The rows of each matrix lie in a flat space through zero, up to rounding. After each matrix: how many dimensions does the smallest such space have?
(in the rows, 128 means zero)

[[147 129 141 134 125 122 141 145 130 147 130 155 116 140 117 121 146 126
  128 123 149 134]
 [129 139 129 118 134 136 155 141 123 150 112 138 124 128 108  94 122 128
  114 122 142 119]
 [141 129 156 132 112 121 140 133 118 162 127 144 109 112 126 137 128 126
  132 130 148 147]
 [134 118 132 140 121 141 134 143 126 156 142 157 111 117 136 140 129 115
  112 126 145 155]
 [125 134 112 121 141 119 135 130 103 113 126 125 139 134 118  87 132 129
  123 101 108  98]
 [122 136 121 141 119 127 118 117 118 121 124 125 124 112 131 108 122 127
  129 114 117 133]
 [141 155 140 134 135 118 126 122 148 133  91 117 129 150 107 109 130 140
  149 148 144 121]
 [145 141 133 143 130 117 122 135 129 117 127 145 120 142 113 100 150 129
  135 111 131 123]
 [130 123 118 126 103 118 148 129 173  91 129 142 139 159 111 110 156 135
  139 121 145 121]
 [147 150 162 156 113 121 133 117  91 162  99 141 111 102 124 131  95  98
  145 139 157 157]
 [130 112 127 142 126 124  91 127 129  99 168 132 121 122 149 159 151 127
  130 115 103 138]
 [155 138 144 157 125 125 117 145 142 141 132 165 103 139 116 115 157 127
  131 120 149 150]
 [116 124 109 111 139 124 129 120 139 111 121 103 151 147 131 129 126 140
  132 137 115 104]
 [140 128 112 117 134 112 150 142 159 102 122 139 147 184 104  98 164 140
  136 121 141  96]
 [117 108 126 136 118 131 107 113 111 124 149 116 131 104 164 182 108 112
  130 137 113 149]
 [121  94 137 140  87 108 109 100 110 131 159 115 129  98 182 212 115 118
  151 140 117 164]
 [146 122 128 129 132 122 130 150 156  95 151 157 126 164 108 115 174 132
  128 111 135 115]
 [126 128 126 115 129 127 140 129 135  98 127 127 140 140 112 118 132 124
  130 124 129 109]
 [128 114 132 112 123 129 149 135 139 145 130 131 132 136 130 151 128 130
  125 143 144 130]
 [123 122 130 126 101 114 148 111 121 139 115 120 137 121 137 140 111 124
  143 137 140 136]
 [149 142 148 145 108 117 144 131 145 157 103 149 115 141 113 117 135 129
  144 140 168 148]
 [134 119 147 155  98 133 121 123 121 157 138 150 104  96 149 164 115 109
  130 136 148 179]]

9

[[160 126 121 130 133 123 145 138 132 148 146 144 124 113 124 123 131 149
  113 112 114  93]
 [126  95 111 118 163 138 118  85 119  97 110 103 123 118 156 119 124 130
  138 142 155 153]
 [121 111  96 110 151 121 105  91 128 124 121  89 111 107 109 130 141 146
  119 124 126 166]
 [130 118 110 141 117 129 120 110 132 131 119 117 109 115 137 106 133 155
  140 117 102 123]
 [133 163 151 117  96 130 142 148 141 143 140 154 145 145 121 117 112 125
  149 116 104 109]
 [123 138 121 129 130 128 112 134 113 132 133 119 117 128 113 136 131 136
  121 127 124 138]
 [145 118 105 120 142 112 124 118 123 147 125 110 121 107  96 144 129 153
  105 123 113 140]
 [138  85  91 110 148 134 118  47 145 103  98  85 115 103 152  83 117 164
  166 125 114 150]
 [132 119 128 132 141 113 123 145 146 125 128 123 129 130 112 154 145 107
   98 139 152 114]
 [148  97 124 131 143 132 147 103 125 120 112 130 131 120 152 112 115 144
  135 133 132 121]
 [146 110 121 119 140 133 125  98 128 112 109 108 129 133 128 110 100 148
  150 139 126 128]
 [144 103  89 117 154 119 110  85 123 130 108  99 108  92 137 130 138 163
  118 121 116 152]
 [124 123 111 109 145 117 121 115 129 131 129 108 142 107 109 149 123 109
  122 134 138 155]
 [113 118 107 115 145 128 107 103 130 120 133  92 107 125  96 120 143 146
  122 123 128 156]
 [124 156 109 137 121 113  96 152 112 152 128 137 109  96 152 169 165 125
   97 113 116 137]
 [123 119 130 106 117 136 144  83 154 112 110 130 149 120 169  93 111 119
  177 124 119 140]
 [131 124 141 133 112 131 129 117 145 115 100 138 123 143 165 111 130 138
  145 129 120 117]
 [149 130 146 155 125 136 153 164 107 144 148 163 109 146 125 119 138 163
  102 115 120  86]
 [113 138 119 140 149 121 105 166  98 135 150 118 122 122  97 177 145 102
   84 140 158 142]
 [112 142 124 117 116 127 123 125 139 133 139 121 134 123 113 124 129 115
  140 120 118 141]
 [114 155 126 102 104 124 113 114 152 132 126 116 138 128 116 119 120 120
  158 118 104 146]
 [ 93 153 166 123 109 138 140 150 114 121 128 152 155 156 137 140 117  86
  142 141 146 156]]

10

[[134 120 134 123 132 135 131 129 136 122 121 104 120 122 139 107 151 128
  122 130 126 124]
 [120 147 145 169  97  91 105 130 109  99 174 195 131 141 140 159 126 116
  118 117 170 157]
 [134 145 138 131 132 141 121 129 131 111 133 102 121 133 142  95 150 122
  115 119 132 132]
 [123 169 131 136 103 134 105 123 121 106 158 150 130 146 132 115 121 120
  125 111 133 146]
 [132  97 132 103 109 134 130 121 148 123 118 112 113 108 144 105 163 136
  133 142 109 121]
 [135  91 141 134 134 110 139 133 135 125 119 120 118 111 145 132 161 130
  120 141 142 124]
 [131 105 121 105 130 139 138 125 141 140 108 107 123 115 126 119 136 137
  136 139 106 115]
 [129 130 129 123 121 133 125 126 132 123 130 124 125 127 132 118 135 128
  128 128 124 129]
 [136 109 131 121 148 135 141 132 136 134 108  93 122 118 134 114 147 131
  123 135 124 116]
 [122  99 111 106 123 125 140 123 134 155 110 141 133 115 110 154 107 141
  149 144 105 115]
 [121 174 133 158 118 119 108 130 108 110 161 164 138 153 125 139 106 115
  120 107 153 149]
 [104 195 102 150 112 120 107 124  93 141 164 210 163 168  81 187  29 121
  146 104 134 148]
 [120 131 121 130 113 118 123 125 122 133 138 163 136 131 117 153 104 130
  138 129 127 133]
 [122 141 133 146 108 111 115 127 118 115 153 168 131 137 130 146 120 123
  126 122 146 144]
 [139 140 142 132 144 145 126 132 134 110 125  81 117 130 148  84 164 121
  109 119 134 128]
 [107 159  95 115 105 132 119 118 114 154 139 187 153 146  84 172  47 134
  159 122 103 132]
 [151 126 150 121 163 161 136 135 147 107 106  29 104 120 164  47 200 122
   99 123 127 117]
 [128 116 122 120 136 130 137 128 131 141 115 121 130 123 121 134 122 133
  133 134 120 120]
 [122 118 115 125 133 120 136 128 123 149 120 146 138 126 109 159  99 133
  140 134 123 122]
 [130 117 119 111 142 141 139 128 135 144 107 104 129 122 119 122 123 134
  134 134 110 115]
 [126 170 132 133 109 142 106 124 124 105 153 134 127 146 134 103 127 120
  123 110 129 143]
 [124 157 132 146 121 124 115 129 116 115 149 148 133 144 128 132 117 120
  122 115 143 142]]

4

[[118 128 112 103 132 137 132 139 122 135 127 122 125 136 131 126 123 136
  121 121 138 126]
 [128 130 124 131 126 130 128 128 127 131 133 126 130 128 129 124 128 133
  136 129 125 130]
 [112 124  80 105 133 147 131 133 106 143 119 122 130 141 149 120 134 158
  121 129 133 117]
 [103 131 105  47 141 147 143 167 123 144 132 108 114 148 121 129 103 132
  106 100 162 130]
 [132 126 133 141 126 124 125 121 129 124 124 133 130 125 129 130 133 125
  128 133 123 126]
 [137 130 147 147 124 119 125 122 137 121 133 132 130 121 121 129 129 118
  136 131 121 133]
 [132 128 131 143 125 125 125 121 129 126 129 131 131 124 130 127 132 129
  134 133 121 128]
 [139 128 133 167 121 122 121 110 129 124 130 135 137 119 133 124 140 132
  144 142 110 128]
 [122 127 106 123 129 137 129 129 119 136 128 124 131 133 138 122 131 144
  131 130 127 125]
 [135 131 143 144 124 121 126 124 136 124 136 129 130 122 122 127 128 122
  139 130 121 134]
 [127 133 119 132 124 133 129 130 128 136 142 121 133 128 130 118 127 141
  147 129 123 135]
 [122 126 122 108 133 132 131 135 124 129 121 127 123 133 128 132 124 126
  113 122 138 124]
 [125 130 130 114 130 130 131 137 131 130 133 123 125 130 123 128 121 125
  127 121 134 132]
 [136 128 141 148 125 121 124 119 133 122 128 133 130 122 126 130 132 122
  133 134 120 129]
 [131 129 149 121 129 121 130 133 138 122 130 128 123 126 116 134 120 111
  122 121 134 132]
 [126 124 120 129 130 129 127 124 122 127 118 132 128 130 134 131 133 130
  118 131 128 121]
 [123 128 134 103 133 129 132 140 131 128 127 124 121 132 120 133 118 119
  116 117 141 129]
 [136 133 158 132 125 118 129 132 144 122 141 126 125 122 111 130 119 110
  137 122 128 140]
 [121 136 121 106 128 136 134 144 131 139 147 113 127 133 122 118 116 137
  143 118 134 139]
 [121 129 129 100 133 131 133 142 130 130 129 122 121 134 121 131 117 122
  118 116 141 130]
 [138 125 133 162 123 121 121 110 127 121 123 138 134 120 134 128 141 128
  134 141 113 124]
 [126 130 117 130 126 133 128 128 125 134 135 124 132 129 132 121 129 140
  139 130 124 130]]

3

[[103 137 142 154 137 145 135 137 104 127 131 130 142 136 133 148 151 144
  106 152 113 137]
 [137 107 126 127 128 140 118 135 130 130 130 139 134 129 124 125 117 120
  128 138 109 127]
 [142 126 115 123 128 104 134 121 160 135 131 124 129 129 119 116 136 127
  146 106 146 118]
 [154 127 123  96 118 170 107 130  97 103 102 130  95 108 156 138  76 111
   96 138 121 120]
 [137 128 128 118 125 152 119 131 110 116 117 130 116 120 141 136 107 122
  109 138 121 126]
 [145 140 104 170 152 141 153 140 166 134 122 124 159 137 131 157 195 163
   83 136 139  90]
 [135 118 134 107 119 153 109 130 102 117 119 133 111 117 138 128  88 110
  120 140 112 134]
 [137 135 121 130 131 140 130 130 129 124 120 124 127 123 135 138 133 132
  109 132 133 116]
 [104 130 160  97 110 166 102 129  45  98 115 138  89 118 157 134  57 109
  117 151  98 168]
 [127 130 135 103 116 134 117 124  98 107 118 136  98 126 149 125  85 121
  130 122 124 146]
 [131 130 131 102 117 122 119 120 115 118 122 127 104 121 136 118  94 116
  141 116 134 138]
 [130 139 124 130 130 124 133 124 138 136 127 113 132 118 121 129 141 126
  125 127 143 115]
 [142 134 129  95 116 159 111 127  89  98 104 132  88 114 161 136  73 117
  104 130 124 134]
 [136 129 129 108 120 137 117 123 118 126 121 118 114 110 128 123 102 109
  127 130 132 124]
 [133 124 119 156 141 131 138 135 157 149 136 121 161 128 108 135 172 135
  117 141 128 105]
 [148 125 116 138 136 157 128 138 134 125 118 129 136 123 135 145 138 134
   93 144 121 106]
 [151 117 136  76 107 195  88 133  57  85  94 141  73 102 172 138  29  97
   90 151  98 140]
 [144 120 127 111 122 163 110 132 109 121 116 126 117 109 135 134  97 109
  106 146 115 119]
 [106 128 146  96 109  83 120 109 117 130 141 125 104 127 117  93  90 106
  189  99 139 163]
 [152 138 106 138 138 136 140 132 151 122 116 127 130 130 141 144 151 146
   99 122 143 102]
 [113 109 146 121 121 139 112 133  98 124 134 143 124 132 128 121  98 115
  139 143  98 153]
 [137 127 118 120 126  90 134 116 168 146 138 115 134 124 105 106 140 119
  163 102 153 117]]

5

[[182 115 116 108 181 141 149 178 104 154 117 150 119 179 138 182 121 152
  154 107 160  97]
 [115 178 106 126 142 160 114  74 143 137 102  90 144 143 158 111 156 120
  163 104 126 140]
 [116 106 196 100 103 140 130  81 142 135 189  99 157  72 169 129 138 140
  176 176 130 167]
 [108 126 100 206 112  94  94 132 138 123 111 115 134 131  65 113 176 150
  137  80 147 116]
 [181 142 103 112 111 183  65 133 133 157 114 134 186 175 216  23 179 192
  169 162  16 110]
 [141 160 140  94 183 166 132 138 111 122 113 145 125 144 145 133 135 118
  169 119 131 128]
 [149 114 130  94  65 132 145  98 128 111 151 139 161 114 180 147 134 134
  175 181 125 145]
 [178  74  81 132 133 138  98 137 117 144 106 152 167 169 154 107 189 221
  149 133 133  71]
 [104 143 142 138 133 111 128 117 185 143 128 110 150 114 115 166 103  98
  150  97 112 144]
 [154 137 135 123 157 122 111 144 143 186 132 103 181 179 141 165 131 175
  170  81 130 118]
 [117 102 189 111 114 113 151 106 128 132 204 131 126  98 163 111 106 143
  153 162 122 145]
 [150  90  99 115 134 145 139 152 110 103 131 150  70 130 164 123 118 109
  100 184 118 120]
 [119 144 157 134 186 125 161 167 150 181 126  70  75 127  85 220  53  61
   74  82 161 152]
 [179 143  72 131 175 144 114 169 114 179  98 130 127 226 163 106 126 173
  119  87  98  82]
 [138 158 169  65 216 145 180 154 115 141 163 164  85 163 180 138  49  96
  142 119 106 127]
 [182 111 129 113  23 133 147 107 166 165 111 123 220 106 138 172 129 157
  159 147 112 123]
 [121 156 138 176 179 135 134 189 103 131 106 118  53 126  49 129 115  81
   87  84 148 131]
 [152 120 140 150 192 118 134 221  98 175 143 109  61 173  96 157  81 120
   70  98 137 121]
 [154 163 176 137 169 169 175 149 150 170 153 100  74 119 142 159  87  70
  186 109 116 156]
 [107 104 176  80 162 119 181 133  97  81 162 184  82  87 119 147  84  98
  109 160 166 129]
 [160 126 130 147  16 131 125 133 112 130 122 118 161  98 106 112 148 137
  116 166 113 144]
 [ 97 140 167 116 110 128 145  71 144 118 145 120 152  82 127 123 131 121
  156 129 144 147]]

12

[[138 156 132 140  95 118 170 130  94 112 145 122 157 135 163 120 114 129
  119 104 106 132]
 [156  58 124 133  98 149 126 103 152 165 120 104 123 149 119 128 100 119
   86 133  77 116]
 [132 124 156 163 130  80 146 131 144 130 133 152 173 102 152 142 137 143
  146 157 132 121]
 [140 133 163  98 131 109 143 104 162 119 155 137  95 130 122 144 123 134
  133 141 132 146]
 [ 95  98 130 131 110  98 148 148  99 142 108 117 149 127 112 181 125 142
  104 149 125  93]
 [118 149  80 109  98 122 136  81 101 156 121 118  83 135  91  97 105 163
   68  99  92 127]
 [170 126 146 143 148 136 160 151 127 154 140 121 156 125 163 116 124 116
  154  82 147 163]
 [130 103 131 104 148  81 151 166 160 135 148 146  99 148 125  85 138 143
  103 153 102 108]
 [ 94 152 144 162  99 101 127 160 136 108 118 116 120 129 138 145 122 149
  136 100 125 110]
 [112 165 130 119 142 156 154 135 108  91 128 163 151 123 117 114 138 134
  114 106 118 139]
 [145 120 133 155 108 121 140 148 118 128 116 126 137 119 124 120 118 112
  155 164 143  92]
 [122 104 152 137 117 118 121 146 116 163 126 117 109 106 155 101 108 110
  104  99 103 142]
 [157 123 173  95 149  83 156  99 120 151 137 109 138 126 159 138 147 130
  118 128 104 141]
 [135 149 102 130 127 135 125 148 129 123 119 106 126  93 137 105  86 134
  138 120 133 149]
 [163 119 152 122 112  91 163 125 138 117 124 155 159 137  95 117 163 150
  150 141  81 135]
 [120 128 142 144 181  97 116  85 145 114 120 101 138 105 117 132 143 146
  142 136 152 103]
 [114 100 137 123 125 105 124 138 122 138 118 108 147  86 163 143 107 119
  130 145 121 157]
 [129 119 143 134 142 163 116 143 149 134 112 110 130 134 150 146 119 118
  121 105 128 130]
 [119  86 146 133 104  68 154 103 136 114 155 104 118 138 150 142 130 121
  168 148 150 142]
 [104 133 157 141 149  99  82 153 100 106 164  99 128 120 141 136 145 105
  148 101 146 116]
 [106  77 132 132 125  92 147 102 125 118 143 103 104 133  81 152 121 128
  150 146 172 107]
 [132 116 121 146  93 127 163 108 110 139  92 142 141 149 135 103 157 130
  142 116 107 137]]

17
